All groups share one centre, and each spreads out both ways along 10 directions, with some noise.
In the rows, zero is written as 128.
Known rows, each followed by its group:
[172 108 113 194 130 131 100 139 138 100 138 159 146 155  66 123] | Q_442
[ 88 119 115 167 129 122 121 154 139 141 139 138 136 156  89 105] | Q_31
[140  88 166 114 108 105 157 147 191  74 102 142  69  79  89  92] | Q_442
[114 110 114 126 151  84  91 148 142  96  98 123  90 137 141  99] | Q_505
[126 105 129 136 138 144 109 137  93 131 120  87 114 142  66 112] | Q_31
[102 134 134 142 164 170 118 100 133 167 125 128 119 136 168 131] | Q_566
[110 112 176 114 118 150 119 150 147 175 164 152 144  73 108 140] | Q_442
[127 114 128 133 112 135 149 113 133 121 125 116 113 120 113 111] | Q_505
[149 137 136  83  94 175 135 138 157 132 103 163 107 148 111 147] | Q_566
[139 122 120 156 153 152 133  69 123  97 162  99  81 125  83  98] | Q_505
[140 119 112  95  73 126 140 163 129 152 117 124 147 125 183 134] | Q_505
[139 113 177 171 103 130  80 169 175 144 129 165  61 142 139 131] | Q_442
[119 128 116 129 137 105 120 122 129 112 134 117 157 130  74  97] | Q_566
[116 134 166 137 112 131 165  88 115 119 112 130 164  96  49 135] | Q_566
[231 105 185 121 102 135 106 168 157 130 109 142 131  92 167 147] | Q_505
[110  97 136 133 112 120 118 136 112 157  91 108 172 116 128 115] | Q_505
[141  83 125  86 101  90 148 134 146  71 131 122 100  69 104  99] | Q_442
[111 125 143 151 155  93  96 133 105 123 111 129 133 132 103 136] | Q_505
[160 181 146  78 114 116 122  73 119 130 173 130 144  85 178 155] | Q_31
[127 128  98 132 170 124 179 158 113 102 115 176 137 133 190 191] | Q_566
[129 148  89 114 118  93 132 119 106  87 142 104 114 154 100 115] | Q_442
[133 133 119 158 117  91 116  77 106 115 165 102 119 110 167 119] | Q_31
[113 132 105  48 110 135 250 124 156  47  51 193 117 119  91 162] | Q_31
[ 87 147  81  89  83  94 190 122 166  76 118 177  91 139 164 132] | Q_31
[119 126 154 155 105 156 111  93 108 163 150 126  89 125 148 148] | Q_442
[186  86  76 138 132 180 139 167  61 141 125 133 158 148 165 193] | Q_566
[160  92 130 143 145 149  80 132 127 154 137 139 149 107 158 137] | Q_442
[103 138 126 178 130 100 155 170 164 107 146 185 144 144  88 135] | Q_31
[103 152 166 114 102 139 141  71 133 131 121 124 129 112  60 114] | Q_566
[135 159 144  71 144  98 136  95 193  77 120 139 106  98  97  87] | Q_566
[151 106 110  96 112 119 160 125 153  82 114 120 127 102 102  93] | Q_505
[147 139 148 120 171 155 101 181 123 147 150 131 138 146  51 141] | Q_31
[109 118 165 168 125 134 112 151 147 167 129 152 208 118  50 117] | Q_31
[147 151 158 111  83  88  78 170 108 139 187 119  91 128 117 143] | Q_566
[122 124 100 140 158  93 136 166 115 105 123 146 150 136 152 148] | Q_566
[130 127 137 167 189 133 126 134 151  96 110 168  94 144 127 146] | Q_505
[129 124  90 129 138 118 128 130 109 113 129 120 118 144 156 129] | Q_505
[ 83 142 116 135 164 174 179 139 169 138 121 192 122 149 145 157] | Q_442
[126 133 162 130 126 140  97 150 138 145 155 117  82 134  84 116] | Q_31
[128 174 157  96 168  85 105 180 177 114 108  97 137 159  58  77] | Q_442
[122 125 112 133 113  83 186 120 185  77  81 199 162 102 182 139] | Q_31
[108 165 150 129 117  65 141 142 102 102  59 109 104 164 139 143] | Q_442
[168  91 103 118 124 114 106 160 156  87 114 119 102 136 108  86] | Q_566
[146 153 128  95 111  89  93 175 114 128 148 143 142 137 126 152] | Q_566
[165 102 146 133 123 136  92 145 179 113 141 138  71 117 127  95] | Q_442
[ 74 147 113 113 123 148 139 153 167 160 143 154 105 156 144 124] | Q_505
[131 131  96 141 123 134 119 117 119 114 171 108  89 150 118 109] | Q_505
[128  85 186 154  91 100 110 182 120 126  78 121 113 119  44 121] | Q_31

New rows, each followed by its group:
[131 142 146 111 110 149 131 139 137 140 125 156 100 137 136 157] | Q_566
[126 129  95  98 131 133 141  41  53 124 112  74  91 114 234 152] | Q_442
[124 155 112 155 135  99  91 150 115 127 127 113 133 186 102 116] | Q_442
[123 142 147 124  97 117 131 128 102 129 152 127  86 123 132 153] | Q_566
[153 104 115 121 138 126 113 109 115 113 122 112 128 111 147 119] | Q_442
[108 123 115  46 171  91 168 125 144  88  94  66 136  90 107  69] | Q_442
[141  77 129 137  88  86 112 153 131  93 135 121 108  96  86  98] | Q_442
[157 116 115 107 170 193 156 159 153 140  40 202 175 149 193 193] | Q_566
[ 96 147 131 143 152 129 117 210 129 144 131 171  98 182 115 168] | Q_31
[136 146 110 120 153  91 108 215 170 103 189 170  97 151 131 132] | Q_566
[112 117 131 121 137 164 124 132 140 161 154 162 119 112 164 150] | Q_442
[136 169 138 138 124 134 130 139 149 117 131 172  97 165 129 158] | Q_442
[164 144 132 127 141 165  84  89 101 159 131 141  96 135 245 181] | Q_442
[148 137 140 123 149 129  88 158 148 143 129 140 142 136 127 128] | Q_442
[100 108 133  91 169 123 149 146 134 138 103 115 188  85 109 107] | Q_442
[ 73 149 129 117  98 111 119 176 121 165 181 156 119 141 121 148] | Q_442
[175 113 152 129  97 107  93 159 117 136 121 116 127 116 159 138] | Q_505
[146 122 131 135 120 108 104  81 128 129 143 105 146  94 162 104] | Q_31
[ 84 134 163  67 162 163 161 135 168 166 125 149 128  78 169 143] | Q_442
[134 100  99 208 136 143 128 139 130 112 139 160 176 158  40 119] | Q_442
[ 80 180 144 120 159 134 152  86 109 153 132 145 165 119 145 166] | Q_566
[146 140 150 134 104 123  75 138 155 133 148 136  32 152 174 124] | Q_442
[122  93 158  92 157  95 162 135 142  97  61  84 168  70  80  84] | Q_442
[179 136  86 133 132 128  92 123 112 106 160 150 126 152 156 153] | Q_442
[ 74 127 132 155 143 144 152 127 135 142 102 127 117 147 122 118] | Q_442
[116 204 107  61  97  85 165  72  53  93 151  89  98 141 133 159] | Q_442
[140  69 101 152 103 156  94 133 153 129 184 162  63 109 168 118] | Q_442
[126 116 133 137 166 176 121 134 174 142 136 133 127 135  89  97] | Q_31
[ 80 207 124  98 111 120 160 132 129 127 186 138 101 168  70 137] | Q_442
[126 127 153 147 129 137 135 133 123 137 147 134 130 118  94 140] | Q_566
[126 129 121 159  77 120 123 115 101 117 158 150  84 141 126 158] | Q_442
[120 137 141 174 135 146 121 128 119 149 118 156 136 157 124 159] | Q_442
[183 112  76 164 174 135  66 124  85 136 126 129 201 159 162 146] | Q_442
[ 99 167 160 166 140 162 128 143 171 154 154 155 121 168  52 118] | Q_442
[ 78 152 175 171  91 134 169 112 103 146 115 149 104 140 103 170] | Q_442
[133 148 128 157 116 107  87 140 102 137 124 125 109 174 151 146] | Q_442
[128  73 125 165 132 161 120 116 124 138  75 111 152 133  97 100] | Q_566
[128 151 152 110 138 142 100 139 161 148 149 129  88 136 141 117] | Q_442
[105 129 118 141 134 157 145 137 126 146 101 155 161 151 117 147] | Q_566
[116 155 115 117 136 116  84 140 104 155 137 113 113 159 181 142] | Q_442
[143 143 137 120 155 174 142  95 137 135 136 149 130 117 139 149] | Q_442
[ 72 132 146 118 100 136 165 112 122 141 150 130  87 113 118 135] | Q_442
[ 92 148  98 127 114 120 127 119  50 161 141 112 181 145 144 161] | Q_505
[181  77 106 120 120 120 134 109 130  74 122 145 115  85 143 127] | Q_442
[125 136 162  88 115 115 153 144 151 113 126 158 104  92 128 148] | Q_442
[174 117 111 104 104 203 154 132 109 137 132 147 127 146 102 165] | Q_566
[133 115 124 126 148 111  52 175 192 135 137 124  91 150 140  70] | Q_566
[100 140 160 117 167 123 141 142 140 134  76 176 172 117 113 163] | Q_505
[123 117 107 196 112 156 109 143 126 147 166 190 122 163 126 166] | Q_442
[139 125 149 138 110 111 128 170 115 141 105 155 174 124 129 167] | Q_505
[ 62 146  85 137 105 144 151 143 139 146 164 142  86 178 138 121] | Q_505
[204 108 143 149 157 190  98  80 112 147 129 161 168  92 174 180] | Q_442
[181 119 148  78 154 149 112 121 136 133 136 155 156  72 164 157] | Q_442
[118 139 184 121 135 135 105  75  90 172  76 107 148 100 184 158] | Q_566
[ 56 154  98 132  88  90 144 134  92 126 158 109  91 165 101 119] | Q_442
[136  92 141 133 122 140 149 101 127 112 122 121 127  84 104 118] | Q_442
[ 96 123 135 157 163 154  81 103 160 170 138  98 147 139  88  64] | Q_566
[110 134 115 176 143 113 145 128 115 110 153 136 111 146 117 138] | Q_31
[190 125  99  74 118 114  95 116 117 109 147  85  89 118 204 117] | Q_505
[ 85 121 145 107 127 113 133 144 144 134 108 109  82 119 153 109] | Q_442
[126 145 119 122 177 121 169 108  92 113 116 147 166 106 182 181] | Q_566
[172 121  95 158 160 148  89  85 105 121 125 101 136 154 140 115] | Q_442
[121 108 120 140  91 183 138  95 115 145 127 106  89 147  94 112] | Q_566
